There are 4 nested groupings, the coarsest first. Each group lies inside one group of the grouping before and may be the whole of it. The rows also spread widely along 11 directions, which tell nothing about the answers.
Some rows, each with its group in each grouping after it:
[-51  51  31  -2 -18   7  24 -14 -69 -60 -12  40   6  44 -12  18  35   5
  23  14  19 -32  27 -22  -8  -6 -16] => Kufig kef z_890 z_893
[-35  39  21 -14 -17  22  43 -36 -34 -53   9   4   4  47  -5  -5  39   9
  64  51   6 -18   7 -35 -59  17 -45] => Kufig nad z_148 z_269
[-45 -33  -7  -7 -11 -35  23  21  19   3  -2   3   9 -11  -3 -25 -12  33
 -40 -11  -1 -43 -16   5  -2  -4 -66] => Kufig totug z_522 z_825
[-11  43  26  35  24  -5  -8  -9  -4  45  26   1 -46  26  29 -39  35  12
  75  49  -3  25  30  -1 -22 -21   3] => ler mav z_390 z_961
[ 17  16   4  19  23 -18  15  17  -7  48   6  31  -8 -11   8   0 -14   3
 -22   1  42  13  24   6   2 -10  48] => Kufig kef z_279 z_801
[ 24 -12 -10 -49  23 -22  88  -3 -62  -5   3   7  38 -10  -6  32  28  23
  22 -15  68   6  -6 -40 -14 -10  45] => Kufig nad z_148 z_348
[-34 -11  12 -11  17 -22 -38  39  -1   8  10 -11 -31  41  17  -1  69  42
 -45 -31  31 -19 -36  34  37 -16 -29] => ler Keb z_76 z_934
[-24  26  21  -4   7 -22 -44   2  10 -16 -21  58 -24  39 -22   8  59 -33
  15   3  21  31  11 -20 -36  38  11] => Kufig totug z_297 z_219
[  9 -41  30  -2  26  24   5  22  10  32  25 -47 -14  -4  21 -27 -12  65
  10 -25   9 -35 -23  16  37 -22 -37] => ler Keb z_627 z_232
[ 25 -59  16  -4  14   0  29   0  54  27  -1  12  27 -64 -17 -22 -78  18
   1 -24  14  -4   4 -25 -19  23 -11] => Kufig totug z_297 z_4
[-61  -6  35   0  12  22 -12  22   5 -27 -62  -7 -47  40 -36 -12 -13 -13
   5  25 -47 -21   7 -10  -9  16 -28] => ler mav z_696 z_13
[ 58   9  47 -23  28  71 -16  10  -4 -24  -8   6 -37  12 -21  37 -28 -11
  35 -25   6 -43  18  -1  22  42  27] => Kufig totug z_522 z_875
[-52  -2  -6  20  -7 -30  34  29   6  11   0  -9  -8  -8  -9 -37 -38  18
 -41  12 -26 -43  13  18  10 -27 -32] => ler mav z_696 z_662
[-26  13  19  -2   7 -23  -7   7 -21  -3  18  -4 -19  23  -3 -42  59  26
  79  -7 -27 -15  14 -18  13 -21 -33] => ler Keb z_76 z_517
[ -3  -2 -13 -11  20 -49  51  20 -38  29  -1  29  24  -7  -5   6  21   8
 -19 -10  57  30   3 -19  -6 -19  50] => Kufig nad z_148 z_269
[-10 -19  36 -28  30  -1  14 -19 -24 -21 -20  33  -6 -21   0  33   7  23
  28 -17  51 -14  13 -19 -10  -2   6] => ler mav z_696 z_13
[-64   1  30  -9  23  -4  -8  39 -38 -25 -76  14 -41  41 -40   1  13  -9
  -1   2 -31 -12  16 -16  22  -2   4] => ler Keb z_76 z_517
[-20  -6   9   7 -31 -23 -22  11  50 -25  19  44  38 -12 -40 -24 -21 -15
 -36 -42   0 -15   0 -11 -15  33 -29] => Kufig totug z_522 z_875
[-33 -11  27  -4  -2   7 -20  43   1 -27 -49   3   4  51 -69 -27  12 -34
  22 -26 -55  18  -5 -43   4  30  -1] => Kufig totug z_522 z_875
[ 37 -69  32 -43  21  14   3   9  17 -13  20 -24  19 -39 -18 -13  -8  50
  52 -78   2 -46 -18 -22  38   4 -31] => ler Keb z_76 z_517
[-14  34  -2 -18  15 -15  48  11 -68  -3  -6   0 -41  28  13   4  41  20
  54  28  -7 -45  28  -5  10 -23 -11] => Kufig totug z_522 z_875
[-14  34 -10   9 -14 -38  39   7 -12 -10  -9  52  20  -5 -42 -17 -14 -39
   8  10  -6   7  41 -39 -27  12  33] => Kufig kef z_890 z_893
[ -9 -15  49   4  32   6  -5 -17 -15  26  -5  22 -12   2  26  -4  28  43
  62   1  44  23   7 -21 -13 -10 -15] => Kufig totug z_297 z_219
[  3  23  44   2  10  45  -9   7  -7 -30  -7  17  -1  22 -22  33 -29 -13
 -31 -13  34 -12  10   5   5  19  40] => ler mav z_390 z_961
[-26 -13  35  17  18  18   8  54 -42  20 -38 -19  -6  43 -27 -23  -5  13
   4 -21 -24   6   0 -14  50 -24  14] => Kufig kef z_890 z_893
[-28 -51  12 -45  23 -22  15  57 -45 -18 -46 -22   5  22 -45  -3  34  21
   2 -64 -16 -20 -23 -27  55 -18   4] => ler Keb z_627 z_232
[-23 -49  38  10  36  -3 -51  37  23  54 -16 -10 -37  25  22 -23  34  46
  -6 -25  20  18 -35  15  24  -9 -36] => Kufig totug z_522 z_825
[ 14 -38 -11 -33  27 -16  11  68 -15  21 -25 -33  -8  41 -24   4  43   5
 -32 -45   9   7 -42  -7  40   1  30] => Kufig kef z_890 z_893
[-37 -10  23   8  16 -24  -3  11  -9  18 -23  38  -7   3   5   0   8  20
 -14  -5  33   9   5  -5  -6  -7 -10] => Kufig totug z_522 z_875

New rows, each followed by its group in each grouping:
[  8 -38 -11 -28  -3 -18  38   2  28   4  28 -22  24  -9   3 -18  14  37
   7 -15  20 -22 -33 -15 -20  11 -48] => Kufig totug z_297 z_219
[  3 -39  30 -36  -1 -16   4  -8   5 -47   0  20  61 -16 -60 -22  25   0
  81 -69  -6  18  -5 -76 -11  22  -2] => ler Keb z_76 z_517
[ -7  30  15 -20 -16 -17 -53 -11   4 -42  41  41 -31  33   8  10  90  10
  27 -25  27 -51   1  15  -2  21 -52] => Kufig kef z_890 z_893
[ 17  -3 -20 -27  -3 -64   6   1  -2   8  54  28 -11 -27  18 -12  60  32
  34 -36  25 -54   9   7  13 -13 -37] => Kufig kef z_890 z_893
[  4  45  10 -15 -29  -3  -1  20 -32 -61  19  27  16  28 -57  -6  23 -32
  39 -44 -37 -49  31 -22  25  19   5] => Kufig totug z_522 z_875
[  5  19  38 -13  18  16 -44 -25  19 -19  21  31 -51   8  23  28  31  14
  20   4  45 -36  11  22 -17  22 -21] => ler mav z_390 z_961
[-38 -24  46  -4  22  22  28  -2 -36  -7 -19 -22 -12   6   5 -11  -6  49
  47   3  -3 -28   5 -14  12 -30 -36] => ler mav z_696 z_13
[-11 -22 -12 -47  16 -55   5  55 -50 -15 -34  22  -7  23 -34  26  68  -1
 -24 -64  20 -20 -12 -11  48  -8  27] => Kufig kef z_890 z_893
[ -37   -8  -36  -11  -28 -103   28    4    9    1   35   41   12  -45
   -9  -54   30   21   32  -21  -27  -55   25  -13   -8  -18  -74] => Kufig totug z_522 z_875
[-49  10  17   9 -13 -47 -15  25 -14 -32 -16  58  20 -10 -57 -16  -4 -25
 -13 -49 -17 -11  36 -16  20  -8  16] => ler mav z_696 z_662
[-17  19   7  -1  -1   0  44  -9 -26  -1  56 -21  29  25  39   8  34  53
 -30   5  74 -11 -27  18 -10 -30 -10] => ler mav z_696 z_13
[-14  42 -11 -30 -20 -12  45   9 -51 -57  37   0  16  24  -8  30  29  13
 -35 -20  31 -73   4  18  19 -15   1] => ler mav z_696 z_13
[-37  39   6  -2 -17 -40  -5  -2 -47 -16  41  19 -19  38  20 -24 100  36
  60  -5   2 -43  13   2  14 -31 -58] => Kufig kef z_890 z_893
[-16 -23  30   6  24   2  19  25 -15  16 -47  20   4  -1 -41 -15 -31 -11
  13  -6  -4  31  16 -37  -2   4  31] => Kufig nad z_148 z_269
[-25  27 -10 -38 -13 -45 -12  25 -36 -47  -3  27  -8  53 -35   3  99 -20
  30 -31 -11 -22  -1 -21   6  14  -9] => Kufig totug z_522 z_825
[-35  -2  12  17  15  -5  37  36 -28  24 -37   4   3  18 -27 -19 -28  -4
 -22  16  -6  20  11 -17   1 -12  27] => Kufig nad z_148 z_348
[ -3 -18  49   3   5  25  -2  -2   0 -21 -33  26   8 -13 -50 -24 -39  -9
  68 -23 -36 -13  34 -49  -2  20 -11] => Kufig kef z_279 z_801
[ 42  -4 -36 -39  -4 -30  -7  35  49 -10  17   7   4  24 -39   9  43 -43
 -41 -33  19   4 -32  -9 -20  57  31] => Kufig kef z_890 z_893
[  1   3  14 -34  15 -25  23  -1 -64 -17  19  40  26   0  11  47  56  37
 -16 -45  97 -12  -5   0  15 -19  25] => Kufig nad z_148 z_348
[-30 -17 -43  -9 -20 -65  57  13  22  15  19  -8  34   5  -6 -43  31  13
 -18  13   7   7 -28 -26 -43  -1 -37] => Kufig kef z_890 z_893
[-92 -15  49  24  23 -19 -67  46   1   3 -76  42 -45  31 -30 -17   5  -1
 -43 -15 -19  11  11   6  28  -6 -13] => ler Keb z_76 z_517
[-25 -35   3 -14   8 -10  43  25  -5   1 -43 -10 -19  -7 -28 -26 -30  11
  23   8 -44 -40  10 -27   4   1 -37] => Kufig kef z_890 z_893
[ -2 -29  41 -33  57  33  17   6 -35   2 -41 -16  -5  43  12  44  44  34
   4  -4  79  47 -41 -27  -8   5  41] => ler Keb z_76 z_934
[ 20  -5  14 -13  15  -4  -2  42 -15   0 -14  22  -2   0 -35  11 -13 -13
 -13 -49   4 -16  14  -6  38  10  40] => Kufig totug z_522 z_875
[-11 -20  -5  14  -3   3  46  42  11  27   0 -28   3 -12  -9 -28 -70  28
 -66  -3 -17 -57  -1  22  29 -15 -26] => Kufig kef z_279 z_801
[-35 -16  -4  10  11 -33 -11   8  41  44   2  -2 -45  21  29 -38  42  27
   4  38   6   4 -20   7 -35   2 -63] => Kufig kef z_890 z_893
[ 27  13 -35 -20  -1 -55 -33  47  30  15  34   9 -24  27 -19 -13  72 -22
 -25 -40   1 -16 -14  19  14  21  12] => Kufig kef z_279 z_801
[-26  81 -13  40 -39 -10  44  31 -34  -1  48 -16  11  51 -17 -56   4  -9
   8  29 -52 -32  34   5  15 -24  -7] => Kufig totug z_297 z_219
[ 31   4 -15 -44  18 -21  66   4 -34 -20 -25  40   1 -24 -27  42 -12 -21
   5  -4  36 -25  28 -33 -14  20  52] => Kufig kef z_890 z_893
[-19   8 -46 -43  -5 -63  50  23 -15 -17  13  -9 -25  -2  -6   1  35   8
 -14   5  -9 -72   3  13   2 -12 -24] => ler mav z_390 z_961
[-20  10  31  -7  13  -7 -28  -7   3 -23  -5  45  -7  12  -9  23  28  -6
 -10 -15  50  11   4  -4 -20  16  17] => ler mav z_696 z_13
[-34 -68  40 -24  34  21  -1   9  13   2 -35 -27 -19   6  16  16  -2  59
 -28 -13  40 -20 -44   8   2  -4 -47] => ler mav z_390 z_961
[ 52  30  20  -3  14  33  37  -8 -21   1  58 -14  32  10   7  15   2  11
  20 -17  58  11   1  -8  -1  -4  61] => ler mav z_696 z_13
[-27  24  62  19   1  33 -64  11 -12 -22  20   0 -38  43  -3 -18  31  21
  44 -26 -22 -41  16  21  41 -12 -38] => ler mav z_390 z_961
[ 41   5  14 -15   2  68  70 -10   0 -18  14 -38  -2  -3  -2  10 -67  21
  12  28   2 -69   6  -5 -15  22 -17] => Kufig kef z_279 z_801
[-23  23  49 -35  18  49   3   6 -68 -67 -28   1 -13  60 -11  54  41  20
   1 -17  40 -34  -7  -6  26   5  12] => ler Keb z_76 z_934
[ 21 -18  49 -32  40  31  -9 -29 -10  -5  -5  23 -30   0  30  40  32  40
  52  -6  70 -10  -2 -10 -18  19 -14] => Kufig totug z_297 z_4
[-18   6  30 -14 -20  14  37 -12 -50 -49  30  19  57   2 -10  17   4  39
  -8 -38  52 -40  -1 -11  11 -12 -19] => Kufig nad z_148 z_348
[-32 -48  40   9  52 -14 -11  14   8  44 -50  20 -49 -32  10  -7 -29  32
   5   0  15   2  17   4   9 -21  -8] => ler mav z_696 z_662
[ 12  13   1   9  -4   6  85   3 -28   8  11  -4  50  -4 -19 -19 -38   3
  18  11  12  11  15 -43 -16  -8  33] => Kufig kef z_890 z_893
[-42 -12  56 -10  20  37 -18  33 -47 -33 -44 -24  -9  68 -34   5  36  11
  22 -31 -11   5 -17 -19  34  -9   6] => ler mav z_696 z_13
[-45  51  30  24   1  24  -9  42 -56  -9 -15   4 -22  82 -16   3  28  -6
 -36  12   4   0   6  17  27 -13  22] => Kufig nad z_148 z_269
[ -5 -26  15 -12  40 -19 -14   0  21  43 -10  14 -38  11  33   3  48  29
  12  14  54  30 -19  -2 -32  10 -15] => Kufig totug z_297 z_4
[ 18 -20  31   3 -20  40 -10   2  66 -37  33 -10  38 -15 -45 -23 -63  -8
 -11 -42 -15 -30  -8  -9  -9  41 -20] => ler mav z_696 z_662
[ 13  19 -12  -4 -20 -36 -14  25  11   3  72   4  13  15   2 -22  53  20
 -12 -47  17 -35 -10  23  27  -5 -23] => Kufig totug z_297 z_219
[ 22  20  -4  -6  -5  -2  -5  -7  35   8  58  -7 -16  28  11 -25  50   5
  32  18  15  -3 -15   2 -40  27 -28] => Kufig nad z_148 z_269
[-55  -5  40   7  35 -22  -3 -13 -21  13 -33  59 -38 -29  33  21 -11  45
 -22  17  61 -20  30  15  -2 -25 -17] => ler Keb z_76 z_517
[ -2  50  16   0 -22  16 -32  -2  21 -44  27  37  -1  42 -18  15  24 -27
 -23  -5  25 -18   2   7 -27  48  -5] => Kufig totug z_522 z_875
[  7 -27  13 -33  13  17  -5   7  24 -12  23 -35 -41   4  21  11  13  46
  -8 -12  16 -77 -26  35  13   6 -59] => ler mav z_390 z_961
[-23  49  43 -20   3  19 -28   2 -50 -71 -18  51 -10  49 -34  44  44 -23
   5 -25  31 -19  22 -12  10  21  34] => ler Keb z_627 z_232
[-25 -37  16  -8  13   0  15  47  -8   3 -41  -4   8  10 -31  -2 -27  11
 -42 -32  -3 -11 -15  -9  27   2  -1] => Kufig totug z_522 z_875
[-20  53  27   2  27   5  10  23 -74  -2 -41  26 -55  48 -12  14  31 -14
  46  25 -12 -10  49 -10  21 -12  37] => Kufig totug z_297 z_219
[ 15 -38   1 -27   3 -17 -26  31  25   1  25  -4 -15  -8   0   0  21  37
 -37 -62  17 -68 -25  32  40   5 -47] => Kufig kef z_279 z_801
[  7  16  -6 -31  10 -33  44   1 -51  -8  20  35   3 -13  19  41  27  31
 -20 -22  71 -45  16  11  15 -18  14] => Kufig totug z_297 z_4
[-26 -13  29   0 -11  -6 -34  53 -22 -17   2 -15  16  53 -60 -52  53  -1
  44 -67 -56   2 -12 -25  51  -7 -18] => Kufig nad z_148 z_269
[-58 -36  35 -13  13  28   9  28 -23 -14 -20 -42   2  50  11   3  21  63
 -52 -14  31 -26 -53  12  24 -20 -49] => ler Keb z_627 z_232
[-45 -11  47  38  -2  28 -26  -8  53   6 -27  28 -15   9  -5 -26 -46   3
 -22  32   4   9   2  -7 -42  30 -47] => Kufig kef z_890 z_893
[-48  -2  29  -5  33  -9  46  -4 -65  13 -48  18 -41   4  23   6   9  44
  46  38  14 -26  32 -14   1 -34 -27] => Kufig totug z_297 z_219
[ -40  -34   38    4   -7  -18  -10  -35   33   -6    7   34   -2  -35
    8  -45   -2   44   75    0   -9  -29   15  -27  -36    5 -104] => Kufig totug z_522 z_875
[-56 -16 -12 -22   3 -73   6  25 -37   0 -13  27 -24   2   9  -4  63  43
 -17 -25  13 -56   1  14  27 -35 -56] => Kufig kef z_279 z_801
[ 54   3   6 -10   7  27  71 -14   8  -2  45 -18  12 -51  -2  -3 -74  17
  31   0   7 -57  30  -5  -4   1  12] => ler mav z_696 z_662
[  0  -1 -25 -27  18 -23   5  12  37  11  20 -27 -35  39  20   6  64   7
 -28  25  36   3 -43  17 -41  21 -11] => ler mav z_696 z_662
